There are 5 ways to turn a row about zero (a turn may also mirror it). The second row of each pair is the first, turned, with some noise. The first 45 pairs use one turn. New pairs use 2 turns, one after the other, and a turn may come again.
In the rows, zero is written as 128.
Known pairs, each followed by its turns in order:
[ 82  95 149 119  61 103 116  88]
[165 151 189 170 164 135  89 136] | rer

[ 90 123 127 111  70 147 117 141]
[ 93  91 125 110 159  99 128 165] | raso

[129 107 155  95 173 157 129 133]
[123 103 101 150 145 146 117  69] | sebu

[114 138  90 129 139 120 156 111]
[109 146 133 131 126 169 104 137] | raso

[130 149  74 146  96 117 155 140]
[136 186 144 103 125 110 153 151] | sebu

[125 117 167 104  96 139 153 110]
[133 155 168 153 139 112 149 129] | rer

[111 114 162  99 111 121 105  65]
[128  69 149 126 133 182 134 113] | vafu

[148  94 114 108 150 120 148 158]
[143 144 106 101 121 121 110  86] | sebu

[105 128 152 142  50 143 127 105]
[149 117 171 126 164 164 131 185] | sebu

[124 117 135 162 100 132 112 165]
[126 155 136 168 133 124  94 111] | vafu

[148 115 193 123 115 143  93 161]
[155 102 112 123 126  69 162 107] | raso

[155 125 124 180 141 135 180 105]
[136 143 183  88 123  81 119 123] | vafu

[ 96 129 122 110 175 190 121 137]
[106 136 157  64  82 126 138 113] | rer

[161 104 114 145 188 140 151 108]
[105 116  99 137 166 107  72 130] | Parof

[135 105 167 155 143 165 116 158]
[164  84 143 133 120 141 145  86] | sebu

[177 149  72 111 131 122 114 174]
[157 125  49 117  95 140 138 111] | rer

[153 106 186 125 160 143  78 165]
[180  99 130 115 104  76 147  83] | raso

[ 81  88 126 121 157  88 118 179]
[ 94 136  87 130 192 134 103 171] | vafu

[130 148 110 156 129  87 120  80]
[100 149 146 140  98 108 102 174] | sebu

[135 161 149 171  84 179 169 123]
[177 182 150 177 136 105 128  88] | Parof

[147  96 117 104 189 113 135 120]
[145  95 123  91 144 150 180 141] | rer

[197 144 158  83 146 132 136 161]
[168 108 112 162 132  76 179 154] | vafu

[ 96 101 112 130 115 184 135 111]
[112 130 128 188  94 123 118 123] | Parof

[113 134 141 141  88  76 134  99]
[168 128 149 107 163 162 115 105] | vafu

[117 186 177  66  46  98 116 145]
[ 86  89 127  69 199 139 165 189] | sebu

[135 146 175 116  90  62  83 181]
[172 130 162  54 117 180 168 140] | Parof

[134 151 148 144 143 183 122 167]
[127  86  87 117 123 118 116  81] | raso

[157 123  94 162 150 134 190 129]
[119 165 163  80 123  72 136 129] | vafu

[130 151 142 119 119  71 102 136]
[147 117 139  79 131 133 167 144] | Parof

[ 86 116 150 159 117 116 103  93]
[121 104 149 123 136 169  82 116] | vafu

[105 163 143 128 160 121  78 116]
[ 98 113 139 122  83 168 106 162] | rer

[166 140  98  94 103 136 122 170]
[164 103  79 124 124 140 136 163] | raso

[116 108 103 130 153 156 152 132]
[127 116 130  82 141 120 138 101] | rer

[156 150 140 140 155 111 149 171]
[154 144  92 150 102 118 100 113] | raso

[ 60  89 126 223 138 124 125 156]
[ 78 158 145 122 155 127  16 132] | vafu

[135 164 128  88  56  76 144 120]
[ 96 146  99 160 117 108 155 217] | raso

[109  96 126 124 143 123  98 127]
[151 112 145 110 122 139 117 154] | rer

[163 100  98 164 139 128 118 122]
[166 137 132 138  98  92  97 123] | sebu

[145 136 160 141 102 106 179 103]
[161 114 162 129 153 104 130  86] | Parof

[142 160 132 118 134  67 106  79]
[ 69 113 124 121 113  98  94 168] | sebu

[159 182 143  80 108 123 156 189]
[129 200  71 144 104 114 167 136] | rer

[130 139  78 126 138 172 169  69]
[ 84 147 122 103 143 205 135 112] | raso

[140 106 126 152 130 178 110  96]
[145 130 106 164 103 115  82 135] | Parof

[161 142 127 111 134 103  79  47]
[166  88  80  92 104  70 133 142] | Parof

[ 92 159  93 133 102  86 165 138]
[123 119 149 146 162 122 198 128] | Parof

New pairs. What belongs after each?
[146 148 133 104 122  85 169 143]
[ 81 121  95 136 142 156 126 134] | sebu sebu

[140 135 125  80 113 115 199  76]
[106  89 174 130  54 117 109  94] | sebu raso

[127  82 132 178 109 122  85 155]
[166  86  83 123 161 109 141  98] | Parof raso

[175 146 112 117 160 124 150  78]
[114 119 165 104 176 113 135  86] | rer rer

[149 163 131 157 113 112 121  95]
[137  91 138 122 163 101 126 119] | vafu sebu

[120  99 131 136  87  85 133 113]
[127 128 128 111  98 137 151  80] | vafu raso

[135 186 143  98 124 168 132 151]
[159 151 106 102 120 156 121  72] | rer vafu

[112 116 157 151  69 106 118 156]
[118 107 156 101 180 139 126 177] | raso Parof

[ 73 115 140 140 112 101  67 124]
[168  58 109 121 121 120 158 132] | rer sebu

[166 115 135 136 148 135 151  85]
[168 132 178 144 119 139 135 137] | Parof raso

[122 138 152 148 108 132 152 108]
[ 99 117 139 126 141 139 110 144] | rer rer

[164 113 140 146 116 134 102 103]
[158 121 115 119 127  83 112 137] | Parof sebu

[ 74 170 175  93 156 119  78 153]
[125 110  64 178 126 185 123 172] | vafu Parof

[106 133 147 100 113 143  89  80]
[ 78 121 166 147 118 125 129  92] | vafu vafu

[ 94 165 131 160 162 147 172 143]
[ 95  83 188 136 132 144 143 139] | raso raso

[148 124 113 119 104 158 149 146]
[102  97 144 134 121 134 119  90] | Parof rer

[104 129 115 114 121  99 136 109]
[134 130 102 134 127 134 173 141] | sebu sebu

[116 121  69 156 107 133 152  59]
[118 156 148 111  65  94 141  70] | vafu Parof

[ 79  83 138 118  89 127 141 117]
[146  77  95 100 117 145 141  89] | sebu raso

[133 127 106 161 156  76 175 173]
[123 100  91 158  66 138  92 133] | raso rer

[137  95 146 183  86 101 130 150]
[130 105 167 174 113  79 134 141] | Parof vafu

[146 102 110 199 121 140  98 171]
[145 105  89 118 150 108  61 163] | raso Parof

[ 96 125 116  97 120 140  86 129]
[127  97  96 135 134 115 175 129] | rer raso

[128 112 153 107 159 108  79 111]
[111 135 138 152 131 176  86 134] | vafu Parof

[ 96 169 158 124  62 109 144 126]
[116 120  95  76 100  83  91 106] | sebu raso

[107 118 139 146 153 136 111 145]
[144 124 140 141 138 104 125 100] | sebu rer

[128 113 110 134 120  93 105 143]
[115 173 117 118 142 127 116 140] | vafu Parof

[ 61 151 113 136  42 113 106 147]
[138 112  30  78 117 123  83 119] | sebu raso

[114 128  86 132 107 149  96 136]
[104 150 133 131 108 118  95  98] | vafu rer

[157 121 118 117  95 204  37 193]
[ 75 108 107 153 164  80  20  98] | vafu rer

[137  97 129  98 139 122 131 163]
[149 151  85 124 113 142 126 148] | rer raso

[125 146  96 116 128 155 131 139]
[124 160 138 127 144 125 144 162] | vafu sebu

[147 165 115 115 100 149 130 184]
[138 124 111  72 154  93 167 134] | sebu vafu

[134 145 112 157 126 123 158 160]
[120 152 133 133 101 153 112 153] | raso vafu

[ 75 136 156  78 105  68 100 123]
[147 224 116 122 129 156 105 121] | rer Parof

[ 74 210  84 126 124 150  86 122]
[156 153  66 187  87 151 184 106] | vafu Parof

[157 159 112 115 190 167 123 132]
[ 83 146 126  90 175 128 124 175] | rer raso

[108 136 105  75 119 122 154 160]
[112 149 131 120 122 189  94 145] | vafu raso

[164 109  89 163 155 103 142  86]
[ 97  96 108 118 159 160  97 179] | Parof Parof

[105 128 118 142 138 100  96 152]
[116 161 119 144 136 131 154  91] | sebu vafu

[142 118 190  80 164 142 122  87]
[146 111 119 145 153 211 161 124] | Parof vafu

[ 85 140 183 123 123 135 185 133]
[ 85 119 173 144  96 125 106 180] | raso raso

[145 131 140  79 110 139 106  97]
[164 152 163 139 149 139 103 107] | vafu sebu

[171 107 133 151 140 144 134 139]
[115 126 141 146  92 136 133 164] | Parof vafu

[ 97 122 158 115 131 141 163 102]
[139 108 136 179 126 148 146 115] | sebu sebu

[124 168  38 121 136 124 115 136]
[158 106 157 147  92 147 127  54] | rer rer

[114 156 175 106 129 122 126 101]
[144 103 143  84 120 118 159  97] | Parof Parof

[177 151 144 111 154 163 101 129]
[109 144 169 112 127 123 174  91] | raso vafu

[143 163 127 137 115 164  63 100]
[189 113 181 123 155 131 147 152] | vafu sebu

[113  94 167 132 117 153 144 151]
[131 144 189 142 127 122 123 113] | vafu raso

[114  85  99 122 132 155  51  73]
[172 106 182 171 117  63 144 156] | rer rer

[110  91 159 135 104 137 132 134]
[124 113 130 135 153  96 168 106] | Parof raso

[124 101 145 167 100 128 117 136]
[154 142 132 112 116 106 106 163] | vafu Parof

[143 157  98 151 134 128 126 155]
[171 154 108 133 113 136 124 128] | vafu vafu

[138 158  76 134 146 110 137 167]
[190 107 107 141 118  99 154 147] | raso sebu

[158 168 119 149 147 125 124 153]
[147 180 109 126 120 140 134 151] | rer sebu

[126 198 121 143 186  38 168 125]
[ 32 167  76  94  69 106 107 128] | rer vafu

[137 173 138 121  88  89  57 100]
[154 167  56 110 141 139 142 186] | Parof raso

[129 134  84 146 126 187 134 170]
[167 158 107 108 126 178 102  95] | vafu vafu

[128 139 185 138 137 158 126 157]
[101  80 125 141 151 111 158 152] | Parof sebu

[206 141 149 110 101  81 158 138]
[ 98  93  61 107 179 117 112  93] | rer rer

[144 148 134 110 123 131 115 132]
[137 133 127 118 118 132 154 117] | Parof vafu

[157 116  63 103 118  95 150  80]
[117  85  55 111 113 124 107  87] | raso raso

[ 99  91 134 144 118 164 118 149]
[140 112 125  66 107 133 139 126] | rer Parof

[204 147 126 136 117 128 135  57]
[150 104 174  63 130 139 122 191] | sebu Parof

[160  96  97  57 120  85 120 148]
[153 161  94 182 137  75 171 134] | raso vafu

[110 127  61 140 134 124 171  87]
[ 70 144  98 156  91 140  92 133] | sebu rer

[ 84 121 159 156 146 133 101 194]
[160  78 180 171 132 141  92 127] | vafu raso

